All rows are made from the same 11 directions, up to rounding. Whole rows:
[[  4 -13 -33 -28 -12  27  28  21  10  -6 -16  13 -43  35 -22  18  11  25
   -4   8  -3  41]
 [-13 -25 -32 -23  -5 -14 -18  56  11   6  -4  -9   6  35 -28 -10   7   3
    1  16  -1  11]
 [ -4   8 -28  -3  13  -5 -12  36  28  -6   0 -14  16   2   3  -3 -11  -8
   12  -3   6   6]
 [ 30 -21  -5  -3  44  -7   2  18  -5 -13  15  16  -8  -5 -10   2 -20 -15
    7  26  12  26]
 [ -8  36 -22  -2 -43 -15  14  17  13 -10  -7  -6  24  10  18  30   3  15
    0  -9   5  14]
 [-19  11 -18  44  18   6 -24  27  -4  -8   7 -26  40  23  22   1  -2 -47
   32 -40   8 -16]
 [ 15  10  13 -28  -5 -10   1 -19 -23  13   5  14  -7 -13  21 -14  19 -15
   21  10  -6 -14]
 [ -4 -34   4  15  28   3 -32  24  -7  -9  17  -4  -6 -23 -16  -8 -46   2
   -8  11  24 -17]
 [-16   4  -6   9 -41   8 -23  -9 -27 -19  16  -8  20  42 -12   6  40 -24
  -27 -24  -3   1]
 [ 34 -19  28  24  44  21  -4 -37 -33 -25  27  22 -17 -19  -5   5 -12 -30
  -12   7  14  -1]
 [  9  13   5  52  23  -2  32  -1  -9  -5  -7  -5  27  20  18  26 -10 -13
   19 -14   0  17]
 [-39   9 -36 -13 -35  10  16   5  14  -2   2   4 -23  20  15  11  10   6
   21 -56  -6  63]
 [-16  -2  -1 -20 -33   9 -49 -12 -10 -17  28  -9   1  -2 -14 -25  18 -12
  -36 -15   3  -8]]

Rows cut short, each followed by the rest of it:
[ -2  42 -12 -11 -23 -14  19   9  21  16 -22 -14  24   8  28   2  17   7
  21] -> [ -4 -13  -5]
[-29  23 -11 -11 -44  -4  11 -13  13   5  -9   8  -5  -6  21  21  21   7
  12] -> [-31  -4  -1]
[ -8  -5 -10 -53 -33   0   6   8  24  20 -26  11 -32  -5 -18   0  21  38
  -8] -> [ 28  -9 -24]
[ 20 -12   0 -19  13 -26  -2  10  -1  -6  16   7   6  -2 -16 -13  -9   2
 -14] -> [27  0 37]
[ -6   4 -23 -11   3  -4 -18  29 -15   3   9  -2   8  13  23  -7   9 -36
  42] -> [-14   6  -6]
[ 27  25 -11 -27  -4  10  14 -20   0 -15  11   7  -6  16   7  -7  29 -15
  -5] -> [ -3 -12  45]
[ 24  -6 -23 -17  38   1  12   6  33 -12  -4  21  -6  16 -19  12  31 -30
   5] -> [14 -8 22]
[ 33   6  16   0   7  49  10 -29 -49 -12   7  14 -40  -7  19   5  -5  -8
   9] -> [  5  12 -20]
[ -4 -37  26  18 -10 -42   6   6 -17  -1   6  19   8 -18 -27  27 -34  36
 -30] -> [34 16  4]
[ 10 -10   5   7  12  12  15  17 -25   8  -7   6 -25 -16  17  10 -42  20
  27] -> [ 15  18 -13]
[-27 -22   8 -18  -1 -38 -30  -1   4  14  19  11   4 -33   0 -20  -2 -13
  11] -> [-8  0 -6]
[ 12  10  22  26 -14 -12  38 -18 -28   0  -3   3  13  11   9  21 -12  22
  -8] -> [ 5 -2 28]
[  8  31 -12  -9   7  22  30 -14  28   8 -16 -14  -7  18  12 -18  16   6
   9] -> [-19 -25  38]
[ 28  -3   3  -3  -6   3   6  10 -32 -18   9  17 -11  -9   3  28 -22  10
  -6] -> [31 25 -7]
[ -9  44  -3 -12 -23 -10  15 -22  26   7  -4 -10  13 -14  30 -10  11   7
   9] -> [-27 -16  22]
[ -8 -22  -4  14  17  29  -3  -6  -2  -4  -2   0 -17  28 -22  -2  17 -15
  -6] -> [-15  -7   4]
[-23 -38  -7 -41 -12 -30 -21  26   8  25  -6  17 -15  -9 -23  -8  12   8
   8] -> [ 24  -1 -26]
[  4 -11  42  27 -20  14  25 -52 -52  -8  10  25 -30 -23   8  27 -22  24
 -17] -> [-6 12  3]
[-43 -51   8  58  48  11   3  21   9  32 -22 -16  -9  10 -16  -8 -36   7
  27] -> [-25  -4 -15]
[-39 -48 -15  -8 -47  28 -42  26 -72  -5  20  10 -37  35 -12   8   9 -14
   8] -> [-22  23 -26]
[  3 -14  -7 -15 -11  20   8  30 -34  25 -35  18 -29  17  11  29  20  -4
  47] -> [ 30  10 -86]
[-35  -5  -5  21  -4  28 -14  -9  21  12 -21 -23   5  35 -20 -12  37 -11
 -10] -> [-32 -21 -30]
[  0  16  37  16 -24  20  25 -40 -40  22 -13 -10 -13  -3  24 -11  -7  28
   3] -> [ -9 -11 -16]
[ -9 -26  -2 -24  12 -15  -2  19   7  22  -9  20 -27 -31   2   0 -17  10
  30] -> [ 18   7 -23]
[ 21  17   6   2   2  14  -6   0 -21  -5   9 -22  10   8   9 -25 -11   0
  -7] -> [6 0 6]
[  5   7 -21  42  29  -2  -1  34   4 -23   7  -9  31  12  13  27 -25 -25
  19] -> [-13  20  11]
[ 12   0   1  18 -11 -12  -3  27 -20 -13  -1  -1  21   2  -2  31 -21  11
 -10] -> [ 28  24 -27]
[  8  -3   2 -16  15  27   3  -8   3   2  -3  14 -46 -40  16   0 -26  12
  19] -> [  3  13 -19]
[-36  13 -25 -13 -40 -29   3  30  59   0 -12  -7   8 -30  -3  22 -31  55
 -16] -> [-6 10 16]
[-10  17   6  13 -20  39  -6 -13 -12   0  -6 -23 -10   3  12 -10  -8  15
  -8] -> [-20   1 -23]
[ -8  -7  -7  19  16 -15 -12   7 -14  -9  24   0  22  13   9  -3   2 -39
  18] -> [-26   2  30]
[-28   3  -5  21 -28 -21  17 -20  27 -16  -3  19  16   5 -12  49  23   2
 -23] -> [-27  -2  23]
[ 16  16 -20  -7  -1  22  -9  -7   8 -29  11  -4   8  35 -14  -1  38 -29
 -24] -> [-9 -7 24]
[ -4  11  -4  -6  18   0 -18 -18  28  -7   5  16  -1 -34  15   8  20 -39
  17] -> [-16   3 -35]
[-31 -39  -2   0  13  20   2 -34  14   5  -7  38 -43   8 -24  19  48 -31
   9] -> [-32 -14  -8]
[  6  17  15   1 -19 -36   6 -15 -21   0  20  -8  34   5  13 -16   1   0
 -10] -> [ -5 -10  46]
[-18  24 -11  27   5  25   8  15  -3   7 -12  -6 -14 -31  58  22 -42  -1
  62] -> [-37  23 -36]
[-11  15  -2  13 -26  -6  23   0 -23  -2   9  -2   1   3  29  13 -25  17
  16] -> [-27   6  45]
[ 13   4   2  -9  16   2   9   2   7  15 -10 -13   2  13  -3 -27   5   4
   4] -> [ 12 -17  11]
[-20  -1  15  50  32  10  24   3  11  36 -42  -7   1 -14  28  18 -20   3
  53] -> [-13  -2 -66]
[-12  -6   4   9  -4 -11   3 -16  -5  -7  19   2   4   2  -3  -7  -5  -1
 -10] -> [-24  -5  50]
[ -7   7  -1 -18 -14 -13  14   1   0  29 -17  -8   9  30   3 -21  34   0
  16] -> [  0 -27   7]
[-17 -19 -17  -5 -17   2   8  -3  10 -21  11  26 -25   2 -18  34   2   8
 -16] -> [-18  10  41]
[ 23  10  17  24 -13 -30  14   1 -31 -24  20  10  26 -17  13  34 -37  14
 -16] -> [19 25 22]
[-23   4   7  15 -35 -11  -7 -19   8 -11   2   2  17   0 -11  22  16   6
 -31] -> [-16   0  -8]
[-17   3  -1 -10 -29  -8 -22  -2   1   9  -9  -8  23  28 -15  -6  52 -18
 -13] -> [  0 -15 -40]
[-44 -20  -8 -11 -34 -48  -6  16  11  14   4  11  11  -5  -7  10   2  12
   4] -> [-15  -1  20]
[ 22  10 -21 -28   6 -10 -28  36 -28 -11  27  -4  11   0  23 -19  -9 -31
  28] -> [12 17  6]
[  4 -10  33  24  37   6  -2 -65  32  -5   5  -5  14   5 -41 -29  35 -18
 -54] -> [-12 -34  21]
[ 32  -4  -2 -66 -14  -6 -49  13 -40  -5  31  -1  -4   4  -9 -49  23 -23
 -13] -> [ 42   3 -16]
[ 34  34 -12  -9   3  22  12   5   5 -16  -1 -16   4  12  11  -7  -4   6
  -8] -> [11  0 20]
[-23  -5  25   9 -44   9 -12 -33 -17   5  -1 -14   3  14 -22 -12  19  22
 -46] -> [-10 -13 -15]
[-15 -33  -6 -24  20  18 -33 -23  17 -12  20  31 -43 -30 -19  -4  18 -32
  -3] -> [-18   5 -13]
[-19 -20  23  10 -19  35  -2 -42 -28   0   1  20 -44 -15  -3  14   5   7
 -10] -> [-20   6 -32]
[-26 -31  -3   8   6  24  -3  -2   3  10 -10   4 -29  14 -19  -1   8   1
   3] -> [-18  -6  -9]
[ -9 -21 -32  -6  23  11 -40  45   7  -8  14 -20   7  30 -20 -28   2 -30
   4] -> [-7  3  8]
[ 20  35 -24 -45 -16   5  20  13  41   1 -19  -7 -10  -2   4  -5   5  33
  -7] -> [21 -9 20]
[ -9 -10   5  35  36  11  16 -15  17   7 -13   3   0   9  -3   8  10 -21
  16] -> [-22 -12   0]
[ -3  -2  -4  26 -20  19   0  15 -16 -20  -1  -7  -1   9  -7  30 -25  22
 -22] -> [ 1 22 -9]
[ -7 -27  -8   1  20  12  27   2 -20  22 -14  17 -27  41  -1   2  28 -21
  42] -> [-14 -17  20]
[ 26  21  16  37  40 -21  48 -24  26   1 -16   4  33   5   7  19   7  -9
   6] -> [  4 -18  30]
[  3   4 -16   7 -13  15  17  13  -5 -22  11  -7 -12  14  -3  10 -32  29
 -17] -> [-12  11  65]
[ -5   8 -17 -16 -19 -11  -9  -3  11 -21  17  14   4  -1  -2  15  18 -14
 -11] -> [-13   5  23]
[ 11  25 -20 -32 -21 -18  -1  24 -27   6   2  13  10   8  42  11  24 -32
  52] -> [  5   7 -19]
[ 24  17  19  32  14  12 -10 -28 -12 -35  26  -6  17 -20   5   6 -21 -12
 -32] -> [-5 15  7]
